The same things were measured in two ways. Each way mixes the same 11 hidden numbers, adds some noise and spreads widely along 8 directions of its own, which tell nothing about the thing.
In the rows, zero is written as 128.
Some things both ways: the first way, then the second way.
[147 174 147 166 107  91 122  84  96  82 131 104 137  81  64 159  91 135
 105 134 154 124]
[118 150 105  96 134 150 112 132 148 100 133 131 127 117 131 157 116 137
 109 149 136]

[111  45 106  95 121 146 144 108 171 130 126  85 122 192 138 179  99  61
 108 111 115 177]
[138 154 111 121 160 188 104 130 124 148  68 109 148 139 171 151 110 119
 119 157 108]

[113  93 141  92 161 163 118 188 180 171 135 128 127 160 154 142 159 109
 137 153 126 144]
[100 103 115 167 128 110  82 138 167 159  81 103  88 187 129 122 104 102
  97 189 147]

[164  90 101 105 160 117  91 115  93 125  92 166 140 137 112 112  80 176
  98 107  97 130]
[140 157 147 142  88  83 139 129  87 152 163  91 127  85 132 129  95 111
 126  81 151]

[150 127 151 132  98 162 103 143 111 129 134 122 150 139 135 127 132 112
 166 114 145 134]
[ 99  70 111 106 132 128 113 115 158  87 158 135 118  92  85  73 154 145
 123 142 149]

[149 130 142  62 179 145 165 148 117 104 161 135 114 177 106 156  84  88
 142 148 114 125]
[ 90  66 131 167 121 116  92  71 161 157 126 156 143 115  98  11 124 120
 103 158 148]

[234  96 129  79 220 132 108 114 142 120  94  91 185 136 101 147 111  62
 175 148 132 161]
[198 118 118 164 125 119 136 170  64 119 129  91 135 133 167 198 173 123
 170 139 136]

[177 100 142 133 161 180 128 159 148 140 112 131 154 124 144 179 130  49
 181 137 131 146]
[102  87  76 101  68 128 116 178 187 176 133 123 135 146  97  91 132 151
  72 188 132]

[199 124 177 131 168 143  98 140 118  76  97 102 168  76 116 141 120 105
 201 180 123 183]
[124  88 130 170  94  96  62  65 161 144 114 150  89 143  77  45 147  82
  92 183 140]

[145 103 133 126 151  95  99 127 147 177 131 106 109 131 117 141 123 141
 101 132 160 106]
[116 182  69 131 113 124 155 122 145 118 128 130  85 127 135 153 137 109
 107 124 139]

[140 180 164  72 136  55 131 122 123 154 178  86 104 129  69 146 132 179
  79 151 133  98]
[122 144  74  88 126 168 146 113 136  86 166 122  76  73 109 150 158 161
 124 118 171]

[ 97 124 132  75 171 108 149 187 134 126 135 128 122 157 116 126  87 183
 122 136  89 108]
[195 116  87 166 128 158 154  61  80 102 107 127  48 135 116 210 172  42
  99  99 134]

[117 123 141 113  96 120  78 130 180 128 129  92 144 136  97 129 133 154
 114 140 139 119]
[125 100 129 112 123  97 125 170 160 133 155 139 101 173 133 115 156 136
 153 130 115]

[116  97 125 111 152 103 116  91  94 106  96 124 123 144 122 117  56 165
  76  99 101 136]
[153  61 149 147 114  94 110 113 118 109 149 125 188 115 126 102 123 115
 119 135 119]

[179 158 174  80 178 127 143 127 107 162 122 151 110 141 163 140 132  77
 114 129 150 123]
[ 65 153 131 153 163 147 137 115  80 115 132  96 172  91 167 159  19 122
 126  62 180]

[137 210 183 123 134 120 117 186  83  84 166 118 165 126  88 139  78 150
 143 167  93 100]
[ 79 133  93  69 136 126 161 132 154 103 143  72 211 103 140 153 110 120
 119 153 102]

[170 136 100 107 219  98 158 110  81 119 108 171 127 133 100 158 105 119
 113  97 158 110]
[152 100 122 131 123 154 122  96 123  87 159 119 103 129  91 157 127 135
  94 122 168]

[149 110 129 157 154 136 130 130 102 152  92 135 129 121 146 135 115 122
 144 101 144 132]
[ 79 121 115 123 161 122 126 106 151 106 106 128 194 110 158 116  76 102
 112 127 112]

[150 156 171 189  69 141 100 148  93  33 152 106 147 108  97 143  71  78
 149 152 171 128]
[130  65  99 188 116  97 107 103 144  79 126 175 122 136  93  69 182 136
 107 147 175]

[115 117  90 115 143 130  97 176 162  85 124  99 188 169  57 115  77 165
 122 162  86 129]
[117  98 124  83 134 109 168 122 147 133 177  90 120  86 125 174 119 151
 150  89 163]

[ 99 142 123 137 118 104 142 171 149 161 147 117 126 144 147 130 145 123
  81 128 147  90]
[125 142 152  81 122 123 137 101 125 141 171  85 174 111  85 144 121 120
 153 156 121]

[121 160  85 156 107 108 151 131  77 115 153 208 111 176 111 187 101 112
 111  61 192  76]
[113 115 126 125 118 141 139 114 130  98 179 102 105  96 106 120  98 171
  87  66 199]

[157 124 133  97 169  75 123 127 177 177 132  67 134 141 109 155 149 125
 137 147 158 118]
[ 60 168  43 150 192 163 136 116 145  95  67  99 162 117 197 199  93 122
 107 185 140]

[117 128 145 144 106  81 134 120  83 142 152 146  74 145 162 148 114 131
 107  90 194  89]
[139 124  87 134 106 156 156  66 137  64 182 167 118 104 103  92 157 152
  94  85 156]

[101 122 162 132  93 105 110 125  99 124 159 120  93 155 154 128  99 126
  62 122 131 115]
[113 200 137 176 138 133 118 107  95 143  75 130 130 167 142  97  93  60
 119 104 132]

[143  91 169  97 158 123 107 139 190 121 130  53 133 128 114 142 109  94
 109 211 102 178]
[139 102 129 181 134 109 106  80 147 153 110 171 116 132 156 109 121 120
 116 149 149]

[159  96 141 135 140 149  91 150 132 110  93 128 153 111 122 140 105 123
 168 126 137 146]
[105 175  96  81 115 136 159 143 164 135 138 149 123 160 139 124 121 105
 129  89  81]

[143 108 126 101 132 139 155 144 144 130 138 125 117 141 120 162 105  97
 164 128 150 133]
[111 150 115 213 153 123 111  94  80 127  89 153 135  99 188 130  74  96
 110  97 162]

[170 155 132 126 175 111 123 129 106  60 111 110 163 104  52 143  61 132
 151 155 131 137]
[ 94 137 125 137  99  92  92 124 139 141 109  88 132 138 109 114 101  89
 124 167 144]

[157 133 129 113 141 151 134 147 123 132 132 149 132  97  89 140 134 145
 153 138 120 122]
[152  83 156 148 136  51  86 183 117 123 151 114 208 103 197 140 130 159
 143 188 107]

[163 137 139 116 142 152 124 167 121 145 128 138 146 121 125 113 120 120
 123 147 105 118]
[155 120 105 128 121 126 155 147 100 132 150 129 122  93 130 183 140 131
 143 115 147]

[107 108 111 156 122 132 145 160 124 141 130 125 129 136 144 134 147 123
 134 105 148 120]
[156 155 108 123 158 169 166 176  95  97 116 139 133 164 206 228 106 147
 130  56 149]

[178 131 105 131 195 100 136 133 103  77 120 124 163 118  71 155 102 133
 160 140 134 134]
[151  96 176 123 116  78 128 144 138 128 186 140 209 140 167  89 125 176
 156 102 120]

[111 121 155 140 124 119 117 195 127 115 164 111 124 136 147 137 143 125
 157 157 164 137]
[178 115 144 160 151 104 118  71 108  58 156 113 165 135 155 155 165 130
 138 146 124]

Other things, the second way, with their names:
q556: [119  98 151 126 149 116 115 113 121 135 123 123 110 108 124 110 119 111
 176  78 142]
q264: [ 64 144 107 142 157 127 126  90 143 119 110 127 160  76 154  72  93 122
  98 127 152]
q289: [144 147 128 114 106 117  91 124 131 134 109  83  91 138 114 156 121  75
 129 169 116]
q728: [ 82  67 109 165 125  99 115 150 166 139 113 110 181 120 162  81  77 164
 133 113 170]
q786: [146  35 114 170 183 131 146 146 124  99 124 168 195 135 218 190 100 158
  99 109 130]
q855: [114 122  69 143 122 157 167 113 151 122 122 186  56 123 103 126 123 107
  97  77 157]
q944: [132 119  78 164 139 114 142 137 129  92 102 134  76 137 130 195 146 106
  98 126 173]
q750: [ 93 112 100 177 112  98 102 100 160 132 106 149  93 150  91  86 121  86
  99 163 148]
q180: [ 74 114  78 103 141 154 140 101 185 124 107 175 147 104 137  86 111 129
 116 128 132]
q514: [103 121 151 145 132  52  95 108 119 129 145 118 181 111 142 104 119  81
 153 178  88]
q335: [ 86 150 153 134 150 142 101 114 118 155 117 132 156 117 144  96  67 127
 134 100 142]
q819: [141 124 173 157 105  53  55 175 111 158  92  27 169 168 145 145 108 102
 158 216 140]
q225: [185  71  79 143 155 152 165 133 124  51 160 191 149 111 158 151 182 163
 113 102 109]
q473: [152 133 117 136 111 111 109  88 124 147  90  88 140 146 115 158 140  42
 109 188  81]
q186: [120 113  78 128 118 158 141 139 125 107 129 130 141 108 122 144 130 143
  96 121 160]
q738: [116 100 127 102 129 147 142  83 149 148 177 108 166  93 134 124  99 163
 100 126 134]
q439: [182  73 149 115 100 120 139 155 126 138 168 110 105 172 123 174 125 133
 121  88 133]
q903: [ 74  74  81 177 116  85 124 138 176 139 105 121 185 118 157  48 123 145
 125 159 151]
q949: [124  96  47 105 151 152 189 162 157  55 157 151 155 102 167 189 143 179
  99  93 126]
q361: [133 101  99 143 150 141 126 192 153 122 104 129 110 184 168 149 141 159
 140 127 135]
q249: [120 144 128  89 159 129 173 152 145 114 175 130 115 131 178 188 101 165
 146  53 134]
q23: [171  41  91 178 123 113 135 117 130  78 146 188 107 137 133 161 150 121
  95 113 138]
q168: [118 161 144  99 108 129  87 163 113 127 143  60 127 107 136 132  85 128
 107 145 145]
q897: [146 110 135 132 117 106 114 166 115 121 146  79 163 129 141 142 133 147
 114 155 141]
q688: [130 197 107 103 120 137 153 129 121 155 131  97 170 113 169 159 106 107
 109 140  94]
q106: [164  62 109 155 121  85 124 184 147 131 145 140 156 149 197 132 161 173
 126 157 124]
q476: [104 119 131  46  90 112 133 167 156 156 184  70 154  87 109 119 116 163
 143 130 132]
q122: [152  30 126 155 167 116 150 120 127 115 130 166 143 127 162 138 150 130
 149  84 130]
q230: [112  85 105 201  72  86  85 210 137 122 125 135 157 168 129  81  99 169
  68 156 186]
q516: [126 123 105 136 114 137 133 133 101 115 117 127  93 121  94 151 120  77
 113 115 159]
q829: [172 162 135  70  98 134 133 178 132 124 145 112 134 173 128 129 170 121
 160 125  76]
q671: [133  46 120 117 115  97 123 136 160 103 155 121 165 119 133 123 142 155
 116 145 148]
q182: [ 41 184  89  57 139 182 133 111 152  96 114 100 178  90  95 113  64 106
 103 128 132]
q558: [146 131  66 124 138 195 169  99 139 126 118 163  28 150 116 193 147 108
  89  82 155]
q613: [121 182 127  70 146 144 136 104 172 159 101 126 142 175 149 121 149  92
 169 160  69]
q250: [105 101  93  89  82 184 142 117 191 167 168 156  91 153  78  72 128 173
  77 125 161]
q365: [157  60 159 176 132 104 117 123  60 112 146  95 196 108 133 148 112 117
 140 115 157]
q75: [123 109  96 151 100 125 119 169 137 126 113 125 125 152 138 114 125 126
  73 131 156]

Some of these things the first way, each followed by its name:
[197 113 160  91 182 140 148 117 138 147 112 120 118 124 139 170 148  50
 123 139 145 160]
q335
[156 177 168 123 105 115 119 136 106 166 133 159 111 139 160 148 164 106
  90 118 165 119]
q361
[ 99 125 126 145  99 125 163 143 136 149 124 127 113 161 177 145 120  85
 108  87 163 102]
q365
[170 128 153 144 116 158  99 104 126 117 110 144 119 105 118 122  90 101
 147 135 164 120]
q514
[102  44  52  78 145 117 120 112 123 103 117 125 151 176  68 130  58 178
 117  63  99 117]
q225
[172 176 146 117 180 116 146 136  95 114 121 135 146  98  79 161 103 126
 152 149 132 135]
q289
[167 101 136 113 163 147 118 123 154 105 121 104 163 157 133 179 116  43
 160 147 137 154]
q250
[192 177 188 180 128 153 145 146  94 124 125 104 146  98 142 151 125  51
 192 163 157 148]
q180
[169 153 173 132 149 149 113 165 113 110  94 148 155  74 128 138 114 122
 156 147 132 143]
q23
[171 124 156 131 138 132 114 134 101 117 115 124 145 120 143 133 115 106
 133 121 125 137]
q186
[118  70 114 127  95 105  69  87 139 126 127  71 147 165 110 119  97 169
 124 115 108 142]
q264
[151 111 129 134 171 129 128 164 144 129 118 102 152 125 124 139 140 100
 146 158 141 154]
q819
[157 124 151 154 118 131  87 124 109 105 111 112 170 108 126 158 121 125
 159 119 119 138]
q75
[131  76 131 149 116 149  82 100 140 121 101 129 112 148 133 120  71  90
  80 116 162 130]
q750
[138 141 119 159 116 149 140 173 132 141 118 165 139 132 152 155 148 104
 160 116 158 111]
q558
[159 105 126  88 181 117 148 149 132 143 145 111 114 194 114 148  80  93
 144 137 142 122]
q903
[134 196 142 124 149  90 120 153 129  89 105 128 178 102  93 169 114 157
 112 148 113 125]
q439
[184 144 150 124 179 142 125 132 150 108  93 102 179 107 104 182 115  70
 166 157 116 157]
q786
[119  83 136 148  90 155  94 125 189 149 110 100 145 171 192 171 132  50
 130 137 145 161]
q738
